Each new row is followed by its nearest point in the smallest flat space through zero that holds the last named rows.
In the rows, 128 means zero.

j_13:
[[141 148 119  81 119 164 146 124 148 197  82]
 [107 176 124  92 121 171 131 168 157 162 117]
 [156 138  99 106 134 157 144 128 122 170 121]
 [158 166  83 152 148 143 118 156 145 178 106]
 [141 147 142 117 126 148 142 115 186 190 117]
 [174 147 139 107 143 148 122 123 176 174 150]]
New rows:
[116 142 128 140 125 127 127 140 119  86  86] => [104 132 125 136 121 115 114 145 113 108  98]
[127 124 141 152 121 129 141  97 118 136 136] => [126 112 131 145 125 122 146 105 130 132 135]
[122 114 128 158 139 103 132 123 122  99 120] => [120 114 128 160 129 103 123 121 118 106 125]
[137 137 162 146 125 107 173 117 116  95 134] => [115 109 141 142 123 116 139 111 125 109 144]
[109 144 132 120 126 135 134 136 102 113 126] => [108 131 123 117 121 135 131 141 110 113 127]
[111 138 139 108 148 122  79 147 140 124 126] => [128 147 145 113 132 122  92 153 141 113 121]

j_848, 6 rows:
[[ 93  79 145  92 144  96 113 152 109 158 100]
 [111 122 124 105  92 133  96 124 130 120 122]
 [140 114 162 128 127 121 104 145 109 151 151]
 [167 116 114 121 110  96 129 150 127 132 142]
 [172 130 109 158 133 145 122 125  95 164 164]
 [151 105 140 149 128 102  96 118 120 173 140]]
New rows:
[125 116 135 137 119 128 101 113 127 174 134] => [128 113 134 141 124 125  94 110 118 162 131]
[128 124 155 115 116 151 108 106 150 131 138] => [118 135 151 132 113 138 102 115 136 124 134]
[128  99 134 126 137 137 127 127 128 133  85] => [109 114 125 122 140 120 128 124 127 138 109]
[122 103 104 132 105 137  83  97 115 107 163] => [131 128 112 127  91 145  89 110 121 136 137]
[112 109 125 140 141 124 113 127 148 126 177] => [134 129 142 137 127 127 118 125 129 134 136]
[133  92 127 114 130 129 150 133 130 128 139] => [132 119 124 118 134 118 138 144 121 131 126]

j_671:
[[144 101 158 117 163 127 150 117 124 122 120]
 [102 160 118 159 131 134  98 149 116 107 134]
 [137 127 166 154 110 137 138  65 134 111 158]
 [103 169 129 126 127 108 120 114 133  85 132]
 [ 95 127 121 122 185 170  93 129 115 145 116]
 [145 122 186 146 144 116 117 159 157 141 125]]
New rows:
[107 112  93 129 122  96 136 121  89 125 154] => [126 128  93 128 116 128 143 124 101 111 130]
[130 132 126 133 136 117 136 133 142  95 154] => [128 139 137 135 127 114 134 127 126 103 131]
[146  95 141 145 135 124 119 106 128 121  85] => [140 109 146 130 143 132 139 122 124 129 127]
[122 140 126 108 135  95 132 175 129 138 144] => [129 137 123 116 128 104 126 169 138 128 113]

j_679, 6 rows:
[[123 135 103 131 128 120 100 125 138 134  91]
 [160 149 119 126 166 120 139 133 106 110  79]
 [138 157  80 112 135 101  97 154 103 147 124]
 [111 162  69 169 132 111 134 126 105 134  94]
 [120 160 118 110 102  93 143 123 144 143 100]
 [160 167 137 153 154 137 124 163 127 147 146]]
New rows:
[127 126 128 143 141 177 164 141 122 130 112] => [133 129 138 158 145 145 149 124 122 116 123]
[127 173 135 138 123 144 150  94 123 130 177] => [122 144 139 148 118 129 161 134 124 137 163]
[145 147 112 145 125  85 177 154 134 124 151] => [132 166 125 134 123 109 169 139 112 138 145]
[148 118 148 126 144 104 123 123 120 104 127] => [144 121 140 113 143 130 133 128 120 115 121]

j_76 (6 x 11):
[[122  85 122  92 140  93 136 111 139 142 147]
 [136 136 114 109 157 114  82 183  85  95 162]
 [165 116 130  85 161 121 138 119 128 153 129]
 [156  90 123 101 134  92  75 147 118 124 102]
 [129 132 137  96 144  95 116 141 125 107 107]
 [137 136 112 116 168  91  96 110 121  82 101]]
New rows:
[103 110 146 127 129  91 124 161 114  84 114] => [ 99 127 136 114 120  91 109 155 124  94 119]
[ 94 115 120 143 112 141  96  91 137 133 152] => [108 105 108 158 114 128 122 106 134 125 146]
[167 173 128 132 123 122 101 158 120 105 128] => [148 158 131 131 139 138 102 159 106 108 114]
[ 69 147 124 136 101 129 148  96 138 137 155] => [ 79 131 128 148 109 129 163 108 145 123 154]

j_506:
[[113 154 155 139 141 101 143 124 144 145  94]
 [125 105 124 111 132 129 142 118 162 126 129]
 [ 98 161 147  87 103 127 116 134  99  96 141]
 [133 121 132 122 129 121 122 115 147 120 137]
 [145 103 142 133 125 132  94 101 118  88  99]
 [109 161 104 101 144 145 153 124 124 134 144]]
New rows:
[108 135 142  96 111 138 103 131 127 156  99] => [109 132 143 115 118 125 134 137 121 122 110]
[152 122 129 155 123 118 140 114 116 105 139] => [145 123 127 143 130 127 111 120 124 123 132]
[116 128 103 122 119 144 133 125 125 115 103] => [120 122 118 116 132 147 137 125 117 119 109]
[109 123  98 124 137 127 102 114 106  96 112] => [131 128 121 119 132 146 115 111 106 101 115]

j_486:
[[ 97 169 110  91 136 153 130 174 117 102 147]
 [112 126 148 125 113 124 130 118 114 138 164]
 [143 134 122 137 112 119 108 113 106  84 144]
 [114 142 122 104 116 146 123 129 112 156 134]
 [113 138 121 101 161 125  90 128 118 109 143]
 [122  95 146 127 119 156 139 118 106 108 117]]
New rows:
[132 127 146 125 147 120 125 147 137 144 139] => [118 128 136 126 145 118 130 134 142 140 137]
[153 102 111 120 149 139 123 137 117 158 138] => [127 122 126 119 137 132 119 120 129 149 116]
[102 141 118 141 113 113 139 118 139 141 114] => [132 135 125 134 119 123 137 131 137 146 127]

j_410 (6 x 11):
[[110 140 116 126 127  90 136 150 149 167  98]
 [147 164 129  90 144 106 132 117 148 127 130]
 [143 141 107 107  98 131 145 135 115 115 154]
 [110 161 142 123 119 134 142 136  93 135 106]
 [156 139 129 110  97  82  91 130 163 131 139]
 [106 130 115 123 147 141 147 139 107 143 126]]
New rows:
[140 107  97 124 126 154 117 139 124 109 142] => [134 105 110 128 124 144 128 129 122 118 158]
[103 117 105 131 175 126 108 127 146 125 127] => [117 108 121 127 173 128 118 126 143 145 132]
[156 136 115  84 144 125 124  72  91 135 107] => [137 157 138  98 151 133 129 114 118 119 136]

j_340:
[[141 133 130 157 158 142  94  95  82  91 141]
 [144 119 144 133 166 125 138  94 109  94 122]
 [157 155 136 102 161 164 169 144 129 176 123]
 [126 149 123 140 127 107 127 119 150 103 154]
 [140 121 112 110 130 171 122 135  79  97 140]
 [170 100 134 170  90 150 152 131 129 141 111]]
New rows:
[124 146 132 103 128 166 118 139 140 139 124] => [126 142 121 108 132 146 129 146 122 147 133]
[143 138 131 123 133 121 110 138 101 131 100] => [126 122 131 128 138 137 116 126 109 138 118]
[112 121  95 118 110 124 123 131 101 119 120] => [113 114 117 115 112 134 113 138 112 115 128]
[141 150 141 105 103 129 103 145 114 139 123] => [121 134 119 121 119 140 116 143 121 143 131]
[144 143 151 139 131 126 167  94 117 124 145] => [156 136 138 142 147 129 153 110 134 115 133]
[169 166 173 156 117 116 129 101 106 137 125] => [158 141 142 171 144 132 130 106 128 138 129]

j_175, 6 rows:
[[114  99 124 135  99 144 133  98 120 131 135]
 [114 140 111 135  97 154  80 147 148 153 123]
 [120 136 115 153 124 126 120 151  72 126 186]
 [126 129  98 110 114 157  90 146  93  96 106]
 [139 130 134 145 101  97 140 167 132 163 115]
 [107 118 112 116  92 124  99 101 150 109 181]]
New rows:
[138 129 149 135 141 120 131 128  79 144 125] => [134 127 133 144 142 129 148 139  92 134 127]
[115 143 123 139 130 127 132 121 126 144 111] => [128 130 132 136 131 136 130 130 130 143 118]
[120 130 149 140 128 134 106 142 139 150 146] => [121 141 129 143 127 133 115 136 141 152 144]
[155 118 128 133 110 116 102 148 101 133 121] => [133 127 117 130 108 121 121 156 106 128 120]

j_34, 6 rows:
[[167 109 136  85 120 139 136 113 148 131 147]
 [155  91 143 123 108 133 139 117 111 128 141]
 [140 127 118 127  99 126 130  98 150 107 135]
 [124 145  81 119 151 124 114 137 101  83 154]
 [141 157 140 105 128 108 134 110 146 118 136]
 [ 92  90 138 129 103  94 114 111 140 113  92]]
New rows:
[ 99 141 103 101 145 140 131 123 101 145 103] => [110 131 117 121 151 128 117 148 125 131 121]
[128  98 133 138 139 176 161  80 132 144 135] => [150 106 130 138 107 158 137 122 137 146 134]
[140 129 138 143 138 117 145 151 111 122 126] => [130 132 139 138 136 123 134 136 103 132 133]

j_703:
[[150 135 128  58 104 134 157 141 113 126 114]
 [127 135 158 123 152 172 148  96 135 150 112]
 [151 118 128 114 142 162 120 135 129  97 141]
 [170 127 131 123 118 125 154 133 124 161 146]
 [137 139 116 136 130 106 130 113 130 132 111]
 [119 110 104  82 147 167 158 125 172 141 126]]
New rows:
[ 89 130 157 127 126 105 128 121 142 153 125] => [ 87 132 141 136 120 119 134 124 129 155 119]
[130 129 127 132 177 119 129 146 137 165 125] => [129 124 122 141 138 130 138 119 145 151 133]
[177 157 159 104 135 124 123 113 144 121 128] => [172 141 136 117 134 138 138 113 115 122 117]
[120 141 126 135 137 131 152 122 138 126 101] => [121 136 126 124 137 128 135 110 136 134 107]
[133 106 135 129 132 144  96  93 120 155 123] => [128 131 141 142 141 141 129 113 130 136 126]
[132 124 146 121 125 138 135 138 117 138 140] => [132 125 145 122 121 140 135 137 118 137 140]

j_224 (6 x 11):
[[133 138 146 152 153 123 135 117  98 133 114]
 [145 142  97 128 169 138 158 109 110 146 103]
 [128 174  96 128 163 135 117 160 126 136 117]
 [137 160 121 127 167 172 138 117 137 108 122]
 [117 145 101 110 155 131 102 156 128 144 128]
 [134 144 104 158 142 142 135  94 105 163 137]]
New rows:
[123 130  93 122 138 120 118 117 108 132 135] => [126 129 105 124 139 128 123 125 120 151 130]
[143 113 117 148 136 124 116 127 123 111 124] => [129 129 132 133 130 126 130 126 124 127 125]
[140 141 101 128 116 102 118 121 159 122 124] => [132 137 106 126 109 122 135 140 143 129 129]
[160  99 145 133 143 138 158 124 145 143 121] => [139 112 132 121 133 131 153 107 126 122 115]
[110 122 177 132 138 133 135 126 143 135 112] => [125 118 161 129 136 129 125 124 121 111 123]
[132 170 122 138 125 117 135  99 161 113 108] => [142 154 120 142 122 139 149 127 140 112 123]

j_43 (6 x 11):
[[132 137 113 104 152 134 130 117 117 130 117]
 [ 94  90 167 153 116 138 139 122  82 125 119]
 [115 148 128 137 159 133 143 131 108 136 119]
 [131 143 181 142 159 122 163 129 116 121 161]
 [110  95 140  80 186 107 103 158 150 191 138]
 [140 139 139 100 147 128 137 131 107 115 121]]
New rows:
[ 98 107 133 172 122  96 112 129 127 134 149] => [104 108 142 166 115 125 126 135 138 146 140]
[ 98 132 108 163 124 117 131 103  99 102 118] => [111 133 116 161 117 145 140 108 104 119 112]
[ 98 129 140 140 131 129 126  91 119 132 147] => [114 115 135 146 136 137 140  99 122 135 141]

j_785 (6 x 11):
[[172 141 147 113 136 128 145 132 111 140 130]
 [122 144 133 137 109 130  99 139 108 136 123]
 [122 131 154  92 112 127 113 130 126  99 156]
 [146 130 111  97 152 123 134 138 130 107  88]
 [132 120 119 158 144 122 122 162 143 119 133]
 [144 138 125 131  92 107 132 140 102 149 123]]
New rows:
[105 136 102 142 126 127 150 129 130 153 126] => [117 120 109 149 121 123 140 118 131 147 119]
[130 132  99 128 146 135  95 143 144 142 142] => [122 129 124 145 141 134 112 142 134 122 124]
[134 110 154 108 128 131 145 118 139 143 143] => [137 123 143 115 129 130 148 111 132 130 150]
[109 146 107 130  99 126 118 132 124 147 151] => [111 129 127 140  97 120 118 127 119 139 137]
[ 94 148  99 153 157 120 146 159 102 155 124] => [127 128 108 164 133 126 125 140 127 146 109]

j_305 (6 x 11):
[[149 152  74 118 154 118 127 128 174 121 128]
 [148 140 118  81 159 119 146 121 164 134 173]
 [190 121 148 118 192 141 175 118 161 116 126]
 [141 117  60  68 120 141 124 130 142 110 141]
 [157 113  77 113 140 122 191 153 189 152 133]
 [157 110 146  86 172 132 163 132 130 146 129]]
New rows:
[154 124 107 124 146 142 149 119 115  89 169] => [154 122 123 110 132 147 137 112 142  95 151]
[164 132 140 102 141 132 113 100 142 126 128] => [149 135 134 107 156 134 123 114 132 112 136]
[133 154 105 133 142  97 133 102  95 144 106] => [123 143 120 129 148 116 110 132 122 140 105]
[125 141 112 120 127 109 142 123 123 115 111] => [130 131 113 126 132 126 124 131 131 128 119]

j_260, 6 rows:
[[160 121 106  87 145 126 151 110 111 124 125]
 [133 146  88 103 135 149 130 107 115 123 130]
 [137 143  78 141 171 108 164 125 103 137 161]
 [159  84 115  81 100 130 145 147 144 120 130]
 [ 81 130 107  93 126  99 138 147 141 130 127]
 [101 122 122 121 115 101 137 151 159 131 152]]
New rows:
[106 120 118 116 121 156 146 151  98 111 102] => [115 116 107 117 123 143 124 148 104 127  96]
[ 99 147  96 132  95 146 154 140  95  94 141] => [108 135  83 129 122 146 125 142 120 128 132]
[156 151 138 103 145 100 126 121 149 103  95] => [137 131 149  97 138 113 133 105 129 125 116]
[104  97 127  94  94 156 122 117 106 140 135] => [123 118 116 100 105 147 118 135 132 121 111]
[117 161 161  96 107 139 138 131 123 140  96] => [112 133 149 102 123 130 113 116 129 124  98]
[132 112  96 105 115 138 147 140 138 115  99] => [130 109 102  96 115 138 134 143 123 123 115]

j_190:
[[126 116 113 106 130 137 134 131 131 122 126]
 [118 149 115 127 137 108 147  99 127 171 153]
 [134 102 125 162 141 121 129 165 144 149 135]
 [113 126 119 140 140 110 130 113 145  93 144]
 [130 149  94 128 153 101  95 139 163 110 117]
 [127 137 125 136 135 141 118 158 173 139 138]]
New rows:
[159 122 102 103 129 157 127 130 128 150 138] => [133 123 112  97 127 145 134 140 130 153 123]
[148 142 125 150 128 118 162 141 119 120 120] => [131 122 133 143 129 119 128 129 120 131 128]
[159 146 158 101 115 151 105 137 134 137 106] => [143 153 147 109 109 157 106 143 126 136 103]
[137 128 108 131 161 150 135 161 121 118 134] => [131 110 115 125 135 133 126 150 140 127 124]
[105 157 121  96 142 149 116 110 142 115 137] => [117 157 118  96 126 140 125 109 150 113 135]
[101 138 102 111  94 139 102  99 142 142 155] => [116 153 120 104 127 136 135 108 144 134 142]

j_612, 6 rows:
[[122 104 102 172  81  81 157 152 158 131 138]
 [136 159 123 130 113  82  93 165 114 119 123]
 [139 119 143 122 103  83 118 150 120  96 156]
 [156  99  83 136  58 106 107 140 153  85 130]
 [149 142  99 159  58  96 123 137 139  81 117]
 [138 166 165 158 105  78  91 160 130 112 148]]
New rows:
[124 120 124 135 108 135 133 125 177 136 128] => [130 111 120 151 112 138 128 124 159 137 132]
[137 115  83 137 146 119 177 138 124 127 135] => [115 108  98 126 124 116 170 130 122 136 119]
[111 110 102 136 129 167 115 132 119 129 171] => [131 103 124 120 131 145 121 122 142 135 136]
[128 137 131 121 134 121 129 109 128 127  88] => [127 145 119 126 132 137 132 121 118 127 110]

j_453:
[[136 171 142 112 125 116 119  81 153 140 100]
 [126 119 128 111 113 123 120  72 108 136 166]
 [144 143 154 120  86 101  97 119 168 138 147]
 [144 138 106 137 120 123 124 102 150 137 136]
 [110 100 116 122 111 156  99  82 153 142 113]
 [127 141 134 144 120 132 146  93 143 159 149]]
New rows:
[148 138 106 160 105 146 126 100 153 121  94] => [138 136  99 141 128 137 121 107 165 137 105]
[146 108 126  99 137 134 119 161 160 125 125] => [132 118 124 128 120 126 109 156 144 116 116]
[108 128 136 110 120  96 123 113 147 127 121] => [128 136 143 114 117 120 113 115 137 129 122]
[118 135 117 131  95 140 133 120 108 160 116] => [119 124 131 132 127 138 133 112 131 140 130]
[127 154 111 116 110 141 152 150 149 116 101] => [134 143 123 135 137 128 130 145 146 125 101]

j_302 (6 x 11):
[[131 174 162 116  79  91 126 133 169 110 124]
 [122 116 150 122 108  87 140 134 120 130 132]
 [141 129 117 133  95 109 134 152 168 134  96]
 [130 174 136 142 137 107 111 108 122 135 176]
 [160 154 164 104 118  73  98 139 133 142 132]
 [107 114 158 136 150 137 129 106 113 118 136]]
New rows:
[119 138 101 104 143  95 115 157 117 115  97] => [146 123 119 107 119 119 124 146 123 135 118]
[121 118 136 107 106 153 153 108 147 153 122] => [119 122 128 124 116 140 140 130 135 116 116]
[109 163 132 128 138 122 164 112 116  68 128] => [100 148 142 122 111 143 145 110 125  97 147]
[126 165 146 114 131 127 104 153 164 187 106] => [159 150 135 129 129 114  98 138 160 142 109]
[143 121 136  83 132 120 131 110 112 139 114] => [140 119 141  95 131 124 120 136 108 127 122]

j_427 (6 x 11):
[[155 152 119 125 111 107 122 135 130 143 122]
 [116 113 119 128 149 110 142 123 117 153  97]
 [140 112 148 112 142 106 121 172 117 144 140]
 [139 159 103 157 139 143 149  95 130 193 145]
 [198 136 135 112 104 123 127  91 142 155 129]
 [126 157 164 138  90  86 125 128 139 120 105]]
New rows:
[150 153 107 117 101 143 154 147 144 156 147] => [155 156 110 132 120 132 123 133 131 150 150]
[ 98 127 120 115 126 133 127 145 127 140 151] => [113 130 124 134 140 135 127 148 123 130 144]
[124 133 100 150 151 153 120 144 131 146 109] => [116 134  94 135 145 137 133 133 119 142 127]
[158 130 133 151 115  96 146 137 143 162  97] => [147 142 136 130 119  91 135 123 128 164 104]
[139 105 125 109 113 118 106  95 148 145 150] => [157 119 137 118 123 136 128 107 134 134 134]

j_368, 6 rows:
[[108 193  88 180 110  58  65 167 166 109 131]
 [159 128 122 131 107 116  89 145 178 128 133]
 [143 137 122 156 105 110  96 157 191 161 121]
 [149 164  97 150  81  73 103 186 157 148  73]
 [124 167 119 130 115  83 127 143 126 119 101]
 [120 160  94 129 126  66  77 155 149 127 104]]
New rows:
[123 113 119 140 162  94 108 138 153 133 129] => [114 129 117 127 145 109  97 130 150 142 130]
[168 144 115 126  72 106 137 135 146  94 158] => [170 150 133 134  86 120 123 140 145  84 137]
[124 128 122 130 126  96 142 138 143 163 152] => [118 136 133 137 131 117 127 130 148 150 123]
